There are 3 ways to turn a row about zero (a turn may also mirror it). The second row of each pair is the first, turned, with some noise. The first 27 pairs use one turn. New pairs use 3 turns, one after the other, and a turn may come again.
Some pairs, each with its turns in order after it:
3.36  0.23  5.42  1.83  -6.24  -0.18  1.10  4.05
-4.62  2.10  0.29  -4.47  -4.80  3.33  1.60  4.01 : Tuges

-0.65  -0.16  -1.47  0.65  0.62  -4.14  1.93  -0.63
-0.24  -0.04  0.79  3.74  0.66  2.42  -2.27  0.65 : natos

0.46  0.45  -0.92  -0.40  3.19  -0.92  0.64  -0.18
0.69  -1.61  -0.31  0.63  -0.32  -1.54  2.31  -0.04 : tunud

-0.32  1.78  0.65  0.06  1.22  0.45  -0.05  -2.03
0.18  -0.98  1.38  1.87  1.19  -1.15  -0.07  0.16 : tunud

-1.89  -0.92  0.28  1.81  3.14  5.47  -0.90  0.57
5.31  -1.18  0.31  0.92  0.43  1.90  0.48  -4.12 : tunud

-0.46  -1.06  4.26  -5.38  -1.60  2.87  -4.31  3.05
1.36  3.47  6.00  -5.70  -0.24  1.17  0.73  -1.99 : tunud

-0.69  -1.47  0.95  -2.44  5.28  0.59  -0.21  1.73
3.73  -0.96  -1.51  2.48  -2.50  -3.52  -0.25  0.31 : natos

1.00  4.30  -0.88  -2.35  -1.43  -2.37  0.73  -3.28
-0.51  -4.32  -2.53  -2.64  -1.05  -2.63  2.00  -2.18 : Tuges

0.87  -0.31  -1.81  -1.28  -2.75  -0.97  -0.84  -2.06
-1.90  0.38  1.84  -0.12  -0.70  2.31  2.13  0.82 : natos

1.32  1.12  2.45  -2.92  0.20  0.66  0.03  -0.05
-0.53  0.98  1.83  -1.72  1.35  -2.75  0.34  -0.75 : tunud

-0.02  -1.33  0.00  0.73  -0.88  -0.94  3.06  -0.50
-1.11  -0.89  -2.21  -0.92  0.98  -0.41  -1.41  -0.02 : tunud

2.34  1.00  -1.80  0.70  1.04  5.85  -3.16  6.24
-3.92  -0.85  -4.85  -3.03  -1.08  -6.48  1.07  0.65 : natos

-2.05  -0.78  -0.59  3.71  4.74  6.24  -1.99  -0.08
2.84  -5.59  -2.66  -4.27  0.62  -3.79  -0.88  2.38 : natos

-0.58  0.70  -0.66  2.34  -0.30  -4.59  -0.93  1.25
-0.13  1.24  1.65  -2.76  -1.80  -0.99  -2.11  -2.82 : Tuges

-5.42  -1.50  -0.28  -0.19  -4.59  -0.20  -3.09  3.42
-0.42  5.52  -2.93  -1.37  3.40  0.34  0.92  5.21 : natos

-0.11  -1.07  -1.29  -0.06  -2.16  1.63  2.77  1.00
-1.03  -1.33  2.62  -0.14  0.93  -0.69  0.53  3.03 : Tuges

3.54  0.40  -0.81  0.19  1.67  -0.30  2.11  -1.76
0.05  0.52  -2.76  1.55  1.36  -3.26  1.07  0.55 : tunud

3.09  0.07  -0.96  -1.89  -0.07  -2.77  4.05  1.15
-0.54  -1.33  2.66  -3.96  1.94  -0.35  3.80  -0.73 : Tuges

0.70  -3.38  0.11  -0.65  -0.98  -4.56  -0.33  -0.55
-1.98  -0.04  -1.37  -2.61  0.96  1.32  1.11  3.98 : tunud

0.17  2.66  -4.14  -0.01  0.33  -0.61  -0.09  1.07
0.22  -0.40  -0.64  2.31  -3.92  -1.25  0.03  1.06 : tunud

-1.59  0.87  5.81  0.49  3.14  -3.00  0.64  0.61
4.99  1.81  -1.52  0.93  -0.23  0.27  -4.13  -3.41 : natos

-0.42  -1.06  -0.28  6.24  -1.37  -0.21  -0.74  0.77
-1.79  -1.00  0.07  -3.14  2.31  0.76  -4.21  1.82 : natos

2.01  1.89  1.33  2.69  -0.03  1.26  -2.47  -0.92
0.23  -1.05  -1.48  1.31  -3.97  2.81  -0.29  -1.43 : Tuges

3.53  3.02  0.09  -0.69  -3.49  1.25  0.06  -4.76
-2.22  -6.14  -3.39  -0.74  -1.86  1.26  1.47  -0.24 : Tuges

3.72  2.62  -1.18  -0.10  3.32  -0.09  0.57  -0.55
-1.11  -3.49  -0.87  1.17  -2.90  -0.33  -0.06  -3.07 : natos

-1.58  1.66  6.24  0.31  1.43  -1.09  0.62  -0.28
-2.99  4.53  -2.14  1.05  -1.98  -1.03  2.75  -1.59 : Tuges

-1.98  -0.49  0.14  -1.48  1.54  0.04  -6.24  -0.67
3.06  1.79  -4.51  1.09  -0.02  0.55  -3.30  -0.88 : Tuges

New pairs, each followed by its turns in order:
-1.21  -2.94  0.10  -4.19  0.78  -3.41  -5.37  -0.25
-3.11  -2.35  3.30  -1.45  1.13  -0.83  -4.43  4.55 : Tuges natos Tuges

0.00  -4.24  -0.28  -6.24  0.30  0.85  0.81  -0.69
1.80  -5.47  2.64  1.77  -0.56  2.69  -1.54  2.90 : natos tunud tunud

0.52  2.86  0.13  0.00  -0.20  6.24  1.28  -0.33
0.54  -1.94  3.09  -1.98  0.42  2.30  3.90  3.75 : tunud Tuges natos

-0.90  0.46  1.03  0.31  -5.89  -0.01  0.26  3.67
-2.77  -2.33  1.43  -3.74  -0.06  0.32  0.33  -4.43 : natos Tuges Tuges

4.05  -0.10  6.24  2.15  4.96  -1.11  3.72  0.90
1.99  5.04  4.28  -3.97  0.28  -1.73  -5.56  -2.49 : natos natos tunud

-0.34  -2.29  -1.70  -3.04  0.85  -0.13  2.49  -0.26
-1.00  2.60  -1.64  1.53  1.18  1.94  0.93  1.90 : Tuges natos tunud

-0.78  3.96  5.12  -0.03  -0.09  -0.28  -1.14  -0.26
-4.78  1.32  -1.38  1.34  -1.33  0.69  3.79  0.15 : natos tunud tunud

-2.82  -0.14  -2.53  -0.59  0.03  -3.18  -1.65  4.41
-2.89  -2.01  2.39  2.58  -0.38  0.02  5.02  -0.31 : Tuges Tuges natos

0.85  -2.12  -2.23  1.73  -0.56  -0.38  -2.12  -4.20
-0.47  -1.97  0.20  -0.45  -1.60  2.94  0.35  4.35 : tunud natos tunud

-0.96  -2.69  -1.02  2.92  -1.15  -4.04  1.88  0.17
-3.84  0.88  2.57  -3.27  -1.45  -1.35  1.99  -0.14 : tunud tunud natos

0.53  -0.02  1.38  -1.12  0.03  1.83  0.94  -6.24
-0.02  1.62  -1.13  -0.75  -1.29  -4.99  -2.68  1.62 : Tuges natos natos

-2.51  0.91  -3.22  -1.65  6.24  0.57  -0.98  0.93
-0.22  -3.70  -2.01  4.66  3.40  1.71  -3.51  0.38 : Tuges tunud natos

5.08  -0.86  0.26  -0.59  0.48  1.24  -1.10  0.06
0.24  -2.71  2.01  -0.43  -3.27  0.97  0.35  2.82 : natos Tuges tunud

-3.30  -0.27  1.65  1.72  0.95  1.45  -1.51  0.02
-0.71  -1.44  1.38  -3.38  -0.49  -1.15  1.69  -0.01 : natos tunud Tuges

-1.93  0.59  -5.73  -2.99  -1.12  0.63  -0.03  0.67
-0.69  -3.83  0.36  1.16  2.08  0.65  -4.74  1.18 : natos tunud Tuges

3.53  -0.91  -0.78  2.43  -0.79  6.24  -0.64  -6.24
-3.93  -1.62  7.35  0.29  -3.66  -2.29  1.20  -2.93 : tunud tunud Tuges

1.73  -2.71  -0.86  -3.31  -6.24  0.24  2.36  1.33
-4.42  2.53  -1.28  3.97  3.11  -1.05  -3.43  -2.28 : natos tunud Tuges

1.43  -1.19  0.99  3.25  -0.80  0.59  4.49  -2.54
-0.59  2.03  -5.37  -0.41  -0.45  0.75  -0.61  -2.48 : tunud tunud tunud

1.21  6.24  1.14  -0.31  -0.93  6.24  -2.43  -2.35
-0.87  2.23  -1.29  -4.47  -3.41  0.27  5.36  4.52 : natos tunud tunud

-1.88  1.69  1.06  -1.42  -2.75  5.97  6.24  0.29
3.24  4.35  -3.93  0.73  0.19  2.64  0.48  -5.76 : Tuges Tuges natos

-0.86  -2.05  0.96  1.63  0.62  -2.33  -1.61  -1.82
0.21  0.06  -0.82  -0.36  -0.17  1.63  1.51  -3.70 : natos tunud natos

-1.48  -0.53  -4.86  0.88  -2.40  6.24  1.10  0.29
-0.76  -0.05  -3.09  -0.37  2.04  -4.60  -1.66  5.42 : tunud natos Tuges

-2.93  -0.07  -4.27  4.78  -0.11  0.67  -3.16  3.37
0.77  3.48  -2.11  0.57  5.12  -4.29  2.40  -0.29 : tunud natos Tuges

1.82  1.59  -1.04  2.33  0.56  0.32  -0.46  -1.11
1.57  0.20  1.37  1.79  -0.09  -0.83  2.15  -0.39 : Tuges tunud tunud

1.95  2.91  2.26  -2.71  3.88  -0.38  0.04  -4.56
-3.99  3.93  -4.13  1.52  1.60  -1.20  3.65  1.24 : natos natos Tuges

-2.75  -0.39  2.37  -0.30  0.16  0.28  -0.91  0.46
-1.65  1.46  -0.90  -1.59  1.24  -2.25  0.27  0.36 : tunud natos tunud

0.70  -1.07  -0.58  -0.81  5.79  0.65  -0.68  -4.76
2.45  -0.85  3.14  2.12  -4.43  -3.89  1.18  0.62 : natos tunud tunud

4.04  2.18  -0.89  0.06  1.88  -2.94  -0.33  -0.29
2.55  0.91  3.16  -0.30  1.87  -0.86  -0.90  -2.79 : Tuges natos natos

-0.42  -0.39  -0.88  6.24  -4.05  -3.80  4.75  1.02
-0.64  -0.95  0.38  0.86  -3.34  7.79  -0.39  4.62 : tunud tunud Tuges

4.37  -3.12  2.90  -1.99  0.85  -1.65  1.47  0.67
-2.57  -0.47  -1.58  -2.68  2.67  3.51  -1.39  -3.47 : Tuges tunud Tuges

